The rows of a group lie close to one hidden flat surface of 6 dimensions, which passes through zero. Surfaces can cross.
In the rows, 100 means zero.
Some rows, each with its group after it:
98  104  89  94  98  92  98  91  98  101  84  118  118
q_732
148  99  119  66  87  129  101  111  96  117  63  104  79
q_338
111  122  90  94  94  72  94  101  83  91  74  115  128
q_440
68  91  79  103  105  84  89  113  101  87  96  90  95
q_477
101  79  100  122  110  73  84  141  134  118  94  85  87
q_477
112  123  115  101  152  51  94  85  91  107  129  112  112
q_381
97  110  85  89  65  136  111  55  68  100  49  109  107
q_338
94  105  98  114  105  94  98  92  107  75  89  110  99
q_477
86  96  100  120  98  132  103  56  100  116  82  92  85
q_440
103  97  112  74  109  110  94  104  99  97  105  110  89
q_381
84  103  106  100  99  92  77  104  97  86  88  97  98
q_338
100  92  100  75  93  114  100  120  97  89  115  100  95
q_440
105  96  102  97  96  107  102  104  103  96  90  98  97
q_477
85  100  89  87  97  77  90  92  94  97  77  131  124
q_381
106  118  98  110  91  92  94  79  90  107  65  111  115
q_732
87  89  91  104  110  92  107  109  111  100  132  101  104
q_732
112  93  110  91  97  107  101  120  110  107  96  97  87
q_338
132  119  128  85  120  73  68  115  99  102  75  118  95
q_440
104  114  113  83  108  105  85  93  91  99  84  104  86
q_477
111  107  101  124  103  96  103  99  101  99  103  88  101
q_732
80  85  117  56  92  142  90  126  93  72  103  73  58
q_338
79  70  104  130  94  93  83  149  140  87  96  71  81
q_338
110  80  108  115  88  98  86  132  128  106  64  89  81
q_477
104  79  96  45  64  121  107  134  86  87  58  89  90
q_381
88  94  83  78  81  111  110  99  91  94  103  108  110
q_732
93  92  100  118  108  98  112  97  109  109  112  89  99
q_440
100  109  101  88  110  97  113  99  78  92  125  84  100
q_381
92  124  95  92  99  108  97  57  68  71  75  120  105
q_477
104  116  110  111  96  106  89  84  90  95  78  92  90
q_732
113  111  112  105  127  77  87  92  99  110  97  105  98
q_440
139  90  115  91  92  99  101  135  120  121  80  102  90
q_338
96  99  101  105  99  107  100  100  104  98  102  105  99
q_440
105  113  133  93  142  87  71  98  108  109  115  108  80
q_732
105  112  101  110  96  113  103  88  84  96  100  84  91
q_381
131  97  109  98  92  90  86  131  109  107  67  104  98
q_338
114  103  90  135  91  111  123  101  99  99  120  57  88
q_381
108  103  106  92  110  96  106  102  96  101  116  101  99
q_732
108  97  97  111  73  106  97  95  99  127  59  96  110
q_477
92  112  80  128  102  77  114  87  88  96  111  89  122
q_381
101  98  93  82  78  100  84  129  101  86  85  123  119
q_440

New rows, each followed by its group:
96  91  105  99  110  115  110  121  109  94  137  77  77
q_732
108  87  109  101  105  107  109  98  109  114  104  95  88
q_338
73  121  98  136  115  104  97  69  90  78  132  80  92
q_732
95  98  100  105  125  35  76  102  117  112  77  146  138
q_381
112  95  112  105  110  106  118  102  111  91  135  104  100
q_477
119  98  130  69  82  155  117  94  94  64  82  108  72
q_477
115  81  92  103  66  140  128  88  106  123  60  96  90
q_338
104  134  91  128  96  103  106  56  64  95  88  82  105
q_381
92  80  90  61  97  94  117  140  101  90  128  89  103
q_381
113  123  110  71  85  120  95  68  58  126  79  105  108
q_477
109  110  125  72  118  115  96  80  84  103  106  104  83
q_338
141  99  89  105  83  77  102  135  112  117  73  110  120
q_338
116  89  95  142  75  101  97  91  118  126  37  104  107
q_338
104  103  108  98  99  108  100  99  99  94  94  104  96
q_477
82  111  100  104  95  82  70  116  93  71  85  94  105
q_338
150  87  132  90  87  118  110  123  114  155  108  87  96
q_477
112  111  101  71  86  83  79  137  94  82  90  124  119
q_440
99  86  100  116  119  74  100  129  125  119  136  87  98
q_477
122  106  70  128  73  95  152  107  86  90  125  76  131
q_732
81  92  91  138  89  85  86  116  120  91  84  91  106
q_338
97  96  114  68  96  151  109  68  82  104  93  93  71
q_338
105  119  91  130  118  79  116  84  88  99  130  79  111
q_381
104  86  90  129  85  107  118  120  116  102  117  64  93
q_381
116  96  93  74  91  109  124  117  90  98  121  96  104
q_732
87  96  80  116  59  143  108  86  97  91  76  88  94
q_381
101  99  101  72  92  106  99  105  90  97  86  101  97
q_381
94  112  97  122  114  107  118  41  79  111  87  79  87
q_440
65  101  78  109  133  59  86  107  105  87  125  97  104
q_477
116  100  108  98  81  122  118  91  98  98  95  102  104
q_477
118  119  100  107  77  103  107  90  69  95  53  74  93
q_381
100  100  92  78  93  97  111  109  87  96  108  92  104
q_381
93  99  99  87  113  91  98  115  103  105  124  92  94
q_477
99  100  127  118  133  119  74  82  134  115  126  125  81
q_381
126  94  122  89  96  82  81  127  108  114  42  105  94
q_381
111  122  79  109  82  92  120  74  75  98  90  108  129
q_732
145  124  112  102  119  84  124  100  85  101  129  85  108
q_732
128  111  99  80  99  101  111  95  87  113  95  114  109
q_338
102  104  88  101  101  88  111  103  88  96  107  83  106
q_381
116  109  129  59  124  97  76  108  85  118  102  94  75
q_477
87  111  113  92  134  107  87  76  105  100  145  127  96
q_381
120  112  72  99  78  91  119  89  82  107  84  120  138
q_338
142  90  133  118  75  138  142  90  121  100  115  106  106
q_477
54  98  76  102  101  90  80  72  98  97  86  132  124
q_732
131  115  128  60  120  98  99  114  78  103  98  84  71
q_381
104  89  98  94  108  85  102  114  114  111  107  113  111
q_732
111  99  107  102  121  93  113  91  108  117  126  104  100
q_338
98  82  114  96  88  120  76  118  121  104  54  97  73
q_732
